The rows of a group lie close to one hidden flat surface of 11 dimensions, which may be shifted away from zero. Surfaces can cross.
Some rows, each with its group after it:
[ -2   3   7   4   8  -7   3   5   8   3   4   8  11  22  11   1   5 -30] : bebin
[  4  10   2  13   8 -11  11 -11 -24   6  16  12  24   0  -9  14   1  13] : Refe
[-16   5   6   8 -10  -3 -10   9 -10 -10 -13  -7  -1   6  -2   3   6 -18] : Refe
[ -2   7  -4  18   0   2   4  16 -21   8   0  10 -31  -9  29 -15  -1   1] : fezin
[ -3 -14  16 -20 -10  17   3 -22  -1  10 -15  -1   6   0  -4   5  -9  20] : ragob
[  3  -1  -9 -19  16  17  -7  -1   5 -13   5 -18  11  -3   1   0  -8 -16] : bebin
[  3   6  13  -7  14 -11 -13 -16   0 -10   7   8   8  -3  -8  -2  20  12] : mebe
[ -7  -8  -5  -4 -13  -3  14  -1 -30 -11  -8  -7 -13  26   9 -17 -27 -15] : mebe
[ 13  -9   8 -18  -3  14   3   6  18   4 -28   3  -5  -5  11  11  14 -16] : bebin
[  0  -1  14   2 -13  10   5 -21   2 -16  17  22  15  22 -19 -30  20 -15] : mebe
[  4   8   3  -4  11 -12   0  -7  -2  -7  -6  10  -3   7  16  -8   8  -6] : Refe
[ 10  -7  -5  -2  -3 -10   0   6  -9 -18  -5   7  14   9   6   5  17 -11] : ragob
[ 14   9 -18  -2   6 -14  -5  -9  -5  -4   7  -7   6   7  11   0  10   0] : ragob
[ 15  -2  12  -6   2  -1  21   0  22   8 -17  20 -27  -5   0  -7   1  -1] : bebin
[ 9 -4 -2  6  0 -5  7  8 10 18 22 15 -8 -5 -8 -8  5 -6] : fezin
[ -4  19   6   2  16 -13  17  -9   9   9 -16  15 -17 -23   3  -3 -15  13] : ragob
[ -4   2   2  10  -7 -10  -2   1 -14  -1   5   4  11  -1 -13   7  10   1] : Refe
[ 12   4   6  -9   8  -4  15 -22 -14   0  -4  11  12   4   2   6  -1   4] : bebin
[ 10  -5  -3 -13   2  -7  14   1  -5 -20 -21   2  -8  -4  -4   0  -7  -4] : ragob
[  0  14   8  -5   5  13   1 -27 -17 -16   0   0   8   4  -3 -11   4   0] : fezin
[-27  15  -1  16  -3   3 -10   1 -14   3 -19  -7  27  -1  28  20  -1   3] : nub
[  8   5   1   1  26 -16  -1  11  17 -12   4   3 -20   4   7  -7  -4   8] : fezin
[-11  -8  -3  11   1  -4   6  25   4   1  -6   6 -14   3  17  -4 -18  -1] : mebe
[ 13   7   2   4 -22  14  13 -13 -14   1 -18  -1   6  -9 -16  17  15   7] : Refe
[  0   0 -20   0  -8   6  -1  -7   3  -3  15  -7  -7  -2   3 -25  -7   3] : nub
[  2  -3  -9   3 -10  -6  -1   6   2   6 -16   9  -3  -2  33   0   9   6] : ragob
[ -4  -3  -6  10 -15 -14   4   6   3   9  -9  -4  15  -1 -12  24  -2   2] : nub
[  1   4   0  -4   4   1   6  -9   1 -13   1  -5  -4   7 -11  -8  -9   2] : ragob
[ -5  -8  -6  13  -6  11   3  10 -19  -7   9  -1   8   0   0   3 -10  21] : Refe
[ -8  -7  -1   4  -1   5  -3   3   0 -17  -2   1  24  25  14   1  -2  -3] : ragob
[  1  11  17  -5  20  22 -15 -13 -17 -16   7  -3  -8  -2   8 -11  14   2] : nub
[ 12  -9  -3   8  -1 -20  20  23  29   5 -17   4  -4 -10 -28  31 -10  16] : nub
[ -3   5 -11   6  -3   1  14   8 -18  12   6   0  -8 -21  -8  -2 -17 -14] : bebin
[ 11 -16  -8  -2   0  -2   7   8   1  10  19  -5   4  23  -2   1 -13  -5] : Refe
[ 10 -18   5 -21  -5  17  -7  -7  14 -13  -8 -12 -34   1  -6 -17  -6  31] : nub
[  2  -1   2  -6  16  28  20  15  -7  -3  -6   8 -24 -21  13 -13 -23 -10] : ragob
[ -8 -15 -11   9 -25  13  14  17  17  22 -11   1   0   8  15   3 -19  -1] : mebe
[  3   3   3  10   2  -7   7  17   8  12   3   7  -8   0  -4   5   3 -22] : nub
[-20   3   1  12  -7   4  -6  13 -17 -22  -5   6  -1  -8   0 -13   4 -13] : Refe
[  2  13  -9   2  13  -9  14   2  15 -10  -2 -15  -5  14 -13   1 -27 -14] : ragob
[ 15   7 -20 -13  -1  27   2 -14   4 -15  -9 -21   7   1  13  -2  -1  -7] : Refe
[-17 -21  12  -3 -20  30   0   2  -4 -11  -3  -4  -4   4 -17 -13 -17  15] : ragob
[ -3   6   4   9  17  -6  10   0 -17  -5  22  14  10  -6 -13  -6  -9   2] : Refe
[  1  -2   4  -9 -15  -7   3 -21 -11   3  -3  -2   0   8 -17  -7   0  -2] : ragob
[-12   4  -1  12  -1   7  -6   8  -9  -6  -7 -11 -22   7  19  -7 -13  16] : mebe
[  8  -3  16 -24  -2  -2   3 -34   4 -14 -22  27   4  12  25 -26  23   1] : mebe
[ 10  -8  20 -12 -10   6   9 -19 -12   8 -18   8 -19   6  -1   0   4  21] : Refe
[ -7  -2   0  11  -7 -11  -8  16   7  -3  -7   0  -2   2  -1   6   8  -3] : Refe
[  3 -15 -17   0 -22  -3   5   1  -8  -7   0   1  14   1  -2  -4   1   6] : fezin
[ -9  -8   8   4 -13 -11   4   6   7   3  -7   8  13   0 -22  10   2  -8] : fezin
[  3  -2  17   9 -13   0   9  -7 -18 -10 -16  19 -14  12   7  -7  14  18] : bebin
[  8   2   1 -12   5  -6  -3 -15 -10  14   5  -6   3  18  13   2   3 -11] : nub
[-6 -1  6  4 -5  1  1  2 12 10 -6 10  1 -3  6 -1  3  6] : mebe
[-11   3 -14   7 -13  10  13   4 -14 -14 -10  12   9 -30  -2 -11  -6  -3] : fezin
[-15   7  -6   5  -8  11 -12   2 -12  -1  -2  -8  -4 -19   6  -7   2  -2] : fezin
[-10  -9   3   5  -4 -14   1  11  23  24   4  14  14  -3  -2  11  -1  -1] : mebe
[-13   5  14  -5  -2  -1   5  -7   9   8 -25   5 -15  -2   9  -4 -10  -4] : nub
[ -6  -2  -3   5   2  -7  -1   4 -11   7   3  10   3   1  21  -3  -2   7] : Refe
[ -3  -1 -15   3  -6   8  -7   3   7   1   0  -9  -5  -4  16  -4  -5  12] : nub
[-17 -15   3   9  -4   9   1   6   2 -12  -8  11  40  26  26  11  -9  16] : fezin
[ 12  -8 -15  -5  -8   8   4   5 -12 -12  -4 -20 -11  18   8   0  -9  -2] : mebe
[  2  10  14   6  19   8   6   9  -2 -10   5   8  13  -5 -14  13   6 -21] : bebin
[ 7 -3 -6  1  9 14 -4 10 -3 -6 15 -4  4 -8 -4  3  4  3] : ragob
[  4  -3  -8   0 -13 -14  -5  -1   1   4  -2  14   4  -5  11  -8  25  -5] : Refe
[  3   7  -5   5  -7  10  -5  -2   4 -11  -7  -4   0  -3   5  -2  14   2] : nub
[  2   9  15  -2   9   2  -5   3   9   6 -27   2  10   2  21  29  17 -13] : bebin
[ 26 -16 -12 -18 -17   6  14  -6   2  17  -9  -2  -1   1   4   8   4  -2] : bebin
[ -4  11  -1  11  -8   9 -17   0 -20 -14   5 -24  -6   2 -16   4  10  -3] : bebin
[  0   2  -3   3 -11  -5  -1  -2   1   1  -7  -5   6   8  -3   7   7  -9] : nub
[ -8  18   7  16  23   4  -9   2   0 -17  10  -8   4   3  -5   8  -3  15] : bebin
[ -4  -9  -6   2  -4  -1   8  14  -6  -5  -2   4  -3   6   7  -5 -12  -6] : mebe
[ -5 -10   0   6 -15  14   7   9  25  -2 -14  27  -2  10  37 -23  10  -1] : mebe
[ -5  10   5   7   7   6   9 -10   8   3   3   4   6   1  -4  -1 -10   6] : mebe
[  0  14   9  -1   5 -18  12  -7  12  16 -19   6   3   4  -1  15  -3 -19] : nub
[ 10 -15   5 -24  -9  25   4 -12  -2  17 -11  -8  -9  -7   6   3  -9   9] : ragob
[  9  12 -15  12  22 -15   5  10   1   3  10  -3 -10  -7  10   7 -12  17] : fezin
[ -4   9   9   2   0  -7  -2  -5   1  -1 -15  -9  -7  -2 -10  14  -2  11] : fezin
[ -2  -8  -4   7   4   7 -12  14 -23  10  16  -5   9  -5  15  13   2  15] : nub
[-10  -2   2  11  -5  -8  -7   5 -19  -1   0  -4   6  18  10   7  -3   7] : fezin
[  0 -16   2  -4  -4  -5   1   6  22   0  -2  13   0   6   6  -9   2   5] : mebe
[ -5  -7  -5   5  -4  12   5   4   3  -6   8   7  10 -17 -12  -4  -4  18] : fezin
[  1   6  -4   1  -1 -11   9   9  11  29 -13   5  -3   6  24   8  -1 -35] : bebin
[  7   4  -4   3   1 -10  17  -1  -5  -7  -7   9  -4  -5  -5   0  -4   3] : fezin
[ 12  -9   2  -8  -9  25  -5   4  -2 -23 -23  -6 -18   0  15  -4  15  11] : bebin

New rows, each followed by its group:
[  2   1 -18  -2   5  -4   0   0  -3 -23   4  -1  10  -4   4 -12  -3   0] : fezin
[ -5  -2   1  18  12 -19  -1  20  -2 -18  12  14   1   6  -2  -5   2   7] : Refe
[  6  17  -7  -8   1  -7   4 -29  10   9   8  -2   0  -4  -7 -13  -1  -7] : nub
[  8   3  -9   1  -1   8   4   7   0  -1 -12  -5 -15   0  23  -2  -1  -6] : bebin
[  5   5  -1   4   0  -7   9   0   0   7 -15   6  -7   7  21   6   0   1] : fezin
[ 21  -6 -19   3  -6   6   1   5   3 -32  27  -8 -11   9 -29 -26   9  -6] : nub
[ 10  -6   2 -17  -2   4  10 -10   6 -12 -10  -9  -2  19  -8  -3  -9 -11] : ragob
[ -2   7   4   5   7  -6   3  -9 -19 -15   9   4  11  13  -2  -6  -2  -1] : fezin
[ 11 -24  -7 -17   2 -16   4  11   9 -10  -5   2  -9  12   5  -6  -9  -2] : mebe
[ -4  -5  -6   3   2   8   0   3  -1 -12  15   7  10  -7  -6 -13  -2   8] : fezin
[  2  -1   4   0  -8  10   6  -5   2  -4 -11   4  -4  -9  -6   0   0  16] : fezin
[-1 16 12  9 25  8  4 -5  4 -2 10  7 -5 -9  0 -2 -7 15] : fezin
[  9  -5  -4 -11   1 -19  -4  -5  15  15   5  11  -3   0  13  -8  14  -7] : Refe
[  5  -6  -5   0  13  10   5  10  18   2  11  -3   6  -8 -10   9 -11  10] : bebin
[  2  17  10   2  25   3   8 -12  -1 -20  -7   8   2   7  13  -3  -6   8] : fezin
[-12   8 -17  18 -13   2   1  10   9 -22   5  -7   2   3 -15 -18  -6 -16] : nub
[  4  -5  -8   7  13  13 -12  12   8 -16  23 -14  23  24   3   7   4  -3] : bebin
[  6   8  -7  12 -13  -2   2  -2  -4  13  17   8   6 -16 -19  -3  19 -16] : nub
[-23   6   6  -6  29  -2 -22   2  32 -25  -3  -8  32  12  14   6  -6  -4] : fezin
[  2  14  14  -1   6   9  -4  -6  16   0 -12  -2 -12  -5  -5   4  13  -7] : nub
[-15   5  22   2  -9  -2 -14  -8 -11  -8 -14   0  -3   9  -5   0  14  -1] : bebin
[  7  -8  -2  -1 -14  -2   8   2  -9  -8   4  11 -11  -7 -14 -17   6  -1] : fezin
[ 11  -7  -3   3 -16  -8   2   9  -4  -4  -3   0   1  17  -5   5  17 -22] : nub
[ -1 -14  25 -13  -2 -22   0 -15 -21  13   2  15 -15  28   3 -13   0   2] : Refe
[-17  -5  -5   6 -10  -5   1   6  -6   4  17  -5   1   3 -21 -11 -20 -10] : nub
[  0   0  -1   1  13  11 -18  -3   5   2  22 -10  -4   6  11  -7   2  19] : fezin
[  2   2   1  -7  -7  -8   4 -17  -8  -8  -6   2   0  13   1 -12   2  -4] : ragob
[  1   2 -10   9 -11 -14  -3   6   8   6  -2   1   3   9  11   2  12  -6] : ragob
[ 11 -13   2  -1   3  12 -12  13   3 -12   7 -17  -7   1 -15  14   6  25] : nub
[ 11   9  -6  -8   9  10   2 -13  20   0   1  -5  -3 -20  -9  -1   0  12] : fezin
[ -2  20  11   4  18   3  -2   0   7  20  11   2  -8  -1   7  -2   7 -33] : nub
[ -4 -10   1  -2  -3  -4   6   6   2  -5  -7   7  -8   7  10  -9 -10   1] : mebe
[  2   5   8   5  16   7   1  12  10  22  -1   7 -15 -27  10  12  -1  16] : nub
[ 12  -5  -5  -3 -13  12  15 -11 -11  -5   5  16   0  -2   2 -21   7   1] : fezin
[ -1  14   3  -2   9   5  -8 -10   1   7   3  -8   1  10  12   0   6 -20] : nub
[-7  1 -2  7  0 11 -5  4  2  1 -2 -2  4 -2 14  4 -4 18] : fezin
[ -6   6  -8  25   1   2  -2  18 -12   0   8  -1   6  11  21   8  -1   0] : bebin
[ -3   2  14  -1   4   3  16   2 -11  -1  -6  18  -7 -22 -18  -3  -5 -13] : bebin
[ 10   2   2 -10  13 -15  -4  -3   3   4  -2  -8  -4  -2  -7  15  -1   7] : mebe
[-10   5   9  -3   9   0  -6  -1   8   3  -8  -3   1  -4   4   5  -6  -2] : bebin
[ -1   4   3  22  -4   8   1   4 -18 -20   2   4 -16   7   4  -9   1  33] : bebin
[ -2  -3  -3 -10  -4  -9  -3 -10  -1  11 -16 -16 -10  12  15   8 -15  14] : mebe
[ -3  -5  10   5  13   0  -1  13 -19   2  21   2  -3  -5 -16   2  -8   1] : nub
[-8  7 -9  5 -1  2 -5 -6 -1  5  7 -8  7 -3  4 -2 -6  4] : nub
[ 19  -5  -8  -9   7   6  -8  -2  20   2   6 -19 -10   0  -6  10   3  22] : nub
[  1  -4   4   5   2  13 -13  21   4  15   9  -6 -16   2  13   2  12 -15] : nub
[  3   3 -10  11  -6  -1   6   8   8  -3  -7   3   2 -11  -1   6   1   7] : nub
[ 10   2   4  13   8   4  10  26  14   5  -5  16 -16 -27  -4  12  11   9] : nub
[-11  -5 -10   0 -10   9 -18  10  22   8  -9 -18  -2 -23   0  12  -3  22] : fezin
[ -7  17  11  10  -4  -6  -8  -8 -27  -1  -2  -8   6   4 -14  14  12 -13] : bebin
[ -7  -3   5   4  -5 -13   3   6   6   1 -16   5   5   8   0  12   0  -4] : fezin
[-11  13 -12  11  10  -7   4  -1  -7   3  10   1  14  -1  11  -2 -15  -6] : nub
[  7 -18 -29   2 -27 -14  -5  14 -13   4   5  -8 -10   2   9  -6   6   2] : fezin
[ -1  10   1  -7  20   1   7  -7   1  -7   0   3  -2  -2   9  -7 -14  -7] : bebin
[ -8  12   6   3  14  -5   6  -4  -4  -6 -18   4   6   5  18   7 -11  -2] : nub
[ -4  11   7   8  -2   4   6  -3  -6  18   0   4  -5 -14  -8   6   1   0] : fezin
[ -6   3   7  -8   0   3   2 -13  -5   3  12   2 -15  -2 -11 -27  -8 -11] : nub
[  4  -1  16   4 -20   2  -5 -20 -19  33   4 -10   0  25  -3  18  13   9] : fezin
[  2 -12   3 -11 -15  20  -8  -4   7   0 -10  -3 -29 -12   5 -17   6  19] : nub
[  1  11  -4   9  30  12   4  14  -8  -2  22   2   3 -30  -6   6 -12   7] : ragob
[  9 -14   7 -11 -21  -3   7  -2  10   6  -2  -8   2  17 -39   9   4 -27] : ragob
[ -2  25  18   6  25   1   5  -1  10 -23 -14   2 -15 -13 -17   3  -3  -2] : Refe
[  6  -2   9   2   3  -2   5  13   4  13   6   7 -15  -5 -11   0   4 -15] : nub
[ -9  -4   2  13 -12   5   7  14  -8  -1   4   1  -9   2 -14  -6  -8  -4] : mebe
[-10 -14  -7   2   1  -8  -9  20 -19  -9  -3   5   7 -12  15   4  -1  13] : mebe
[  8   7   5  -4  -5   3   7   0 -10   0 -15   3 -13  -2   3   0  12 -29] : bebin
[  1  -5   3   4  -6  -9   4  15  -9  -7 -10   1   0  29  12   4   5 -35] : nub
[ -5  -6   5   8   8  -2  16  15   2   3  12  22  11   6   2  -5  -9 -16] : bebin
[-10   8   8   7   2  10  -1   2   3  12  -1   5  -1 -11   6   0   0  -3] : fezin
[ -8 -15  21 -21   5   5  -2 -20  -5 -23 -13  18  13  16  14 -18   0  11] : bebin
[-1 -4 -6 -2 -6  3 -7 -4  7  6 -6 -3 12  1 18  8  5 18] : mebe
[  7  -4  -9   5   3 -12  12  13   2  -9  -4   2   0   7   1   6 -10   3] : nub
[ -4 -12  14   9  -2   4  18  25  16  17 -12  27  -7 -18  -1  11  -2   4] : bebin
[  0  18  27  -5  16  -4   9 -23  15 -12 -12   2  -2 -19 -51  12  -5  20] : nub
[ -7  -6 -13  -2  -8   2  -8   6  -6  -1  11 -11  11   9   4  -8  -3 -27] : Refe
[ -6  -6   1  -3  -7  -2  -7   8  12  -8 -16  -1  -8  -1   5  -3   4   0] : fezin
[ 10   0  -2  -1   2  -9   2   7 -10  -1  -1  -2  -1   0  -3  11   8 -14] : mebe
[ 2 -2 -5 -3 -5  1  3 -4 -8  3  3  8  3 -3  8 -8  3 -4] : Refe
[ 17  12   5   8   8   5   1   5   0 -17  -9   7  -1  -1   1   9  28  -9] : nub
[  3 -14 -19  12 -27   0  -6  20   5  -4   4 -10  11   4 -13  11  13  -2] : Refe
[-29 -17  17  -2 -31  17   5  -8  -8   9 -19   8   1  10   2 -11 -17  12] : ragob
[  8   0  -7  -4   6  -7   2 -10  -9  -1  16   5  13   8   2  -8   2  -8] : Refe
[ -9 -10  -7   7  -7  -9  -6  18  -9 -16   1   4  -6   1   2 -12  -1   1] : fezin
[  1  -2  -5   6   4   2  -4   5  -5 -19   9  -5  -6  19   8 -13  -2   2] : mebe
[  8   4  -1   9  -3  -4  -7   2  19  15  -3 -11   1  21  12  20   8   9] : bebin
[  7  -3   1   9  -7  18   8  11  11 -15   3  12  -7   7   0 -17  12 -10] : mebe
[ -9   3 -10 -14  -7  -7 -16  -8  -1 -26 -23 -18   7   4   7  -4   4 -11] : fezin
[  5 -11   1 -12 -15  12 -16  -4   0  31   6 -10 -16   3  16  -6  12  -3] : nub
[ -8 -12  11   4 -14 -16  14   4  -1 -15 -19  15  16  10 -24  10  -3   2] : fezin
[ -1  19 -11   2   2  -6  10 -16  12   1   0   4   1  -8  -2 -12  -7  -7] : nub
[ -6   8   0  12   4   4   9   4   2  12   5  13   9 -13   2   1  -4  -5] : fezin
[  3   1 -24   7  -2 -18  -3   9 -12   0   4 -11  -1   3  16   4  -5   3] : fezin
[-13   9   8  13   2  -1 -13  -1   7   4   3  -5 -10   9   9  -4  -3  20] : mebe
[ 9  5  3 -6  3  2  2 -8  0 -3 -2 -5 -9  3 -3 -2  1 -9] : bebin
[ 23   2   3   3 -12  -6  14  -4   6   3  -2   6 -27  21  -5 -11  14 -11] : bebin
[-15  24  14   1  19   7  -2 -11 -15  -4 -15  -6  -3  -2  14   4 -14  -8] : Refe
[  1   5  11  -2   2   8 -14  -3  -6 -24  -3  -7   5  27   3  -3  22 -25] : bebin
[ -5  -8  -9 -12 -15   0   1 -19  -6   4   0  -2  -7  -6   1 -20 -13  18] : nub
[ 20  -3  13 -13  -1   4  21  -6   6  -1 -23  21 -22  -3   5  -8   7   0] : bebin
[ -1   6  -7  -5  -7  -4  13 -12  -3 -13 -17   5  19  -7  -7   3  -1 -11] : fezin
[  7   3 -10   4   0   5  -3   7  12   7  10  -5 -10  -1   6  -4   6  -9] : nub
[10  2  1 -3  7  2 11 -4  1  3  1  6 -2 -1  3 -2 -3 -1] : Refe
[  5   8  -5   8  -3  -2  17   2   2 -10 -13  19  -7 -22   0  -8   5   7] : nub
[-10   4   1   6 -20  -5   9  -1   2 -14 -21   7  -2   5 -10  -8   3 -16] : nub
[  4  -9  13  -2  -9  -5  -4  -7  13   6 -14   7   3  28  16   7  14   9] : bebin
[ -2   9   4   6   8   1   3   4  10   7  11   1  -9 -15 -21  -2  -4  -3] : nub
[ -3  17  10  -3   7   5 -10 -16  13  -6  -5 -16   4   8 -14   6   5  -8] : nub
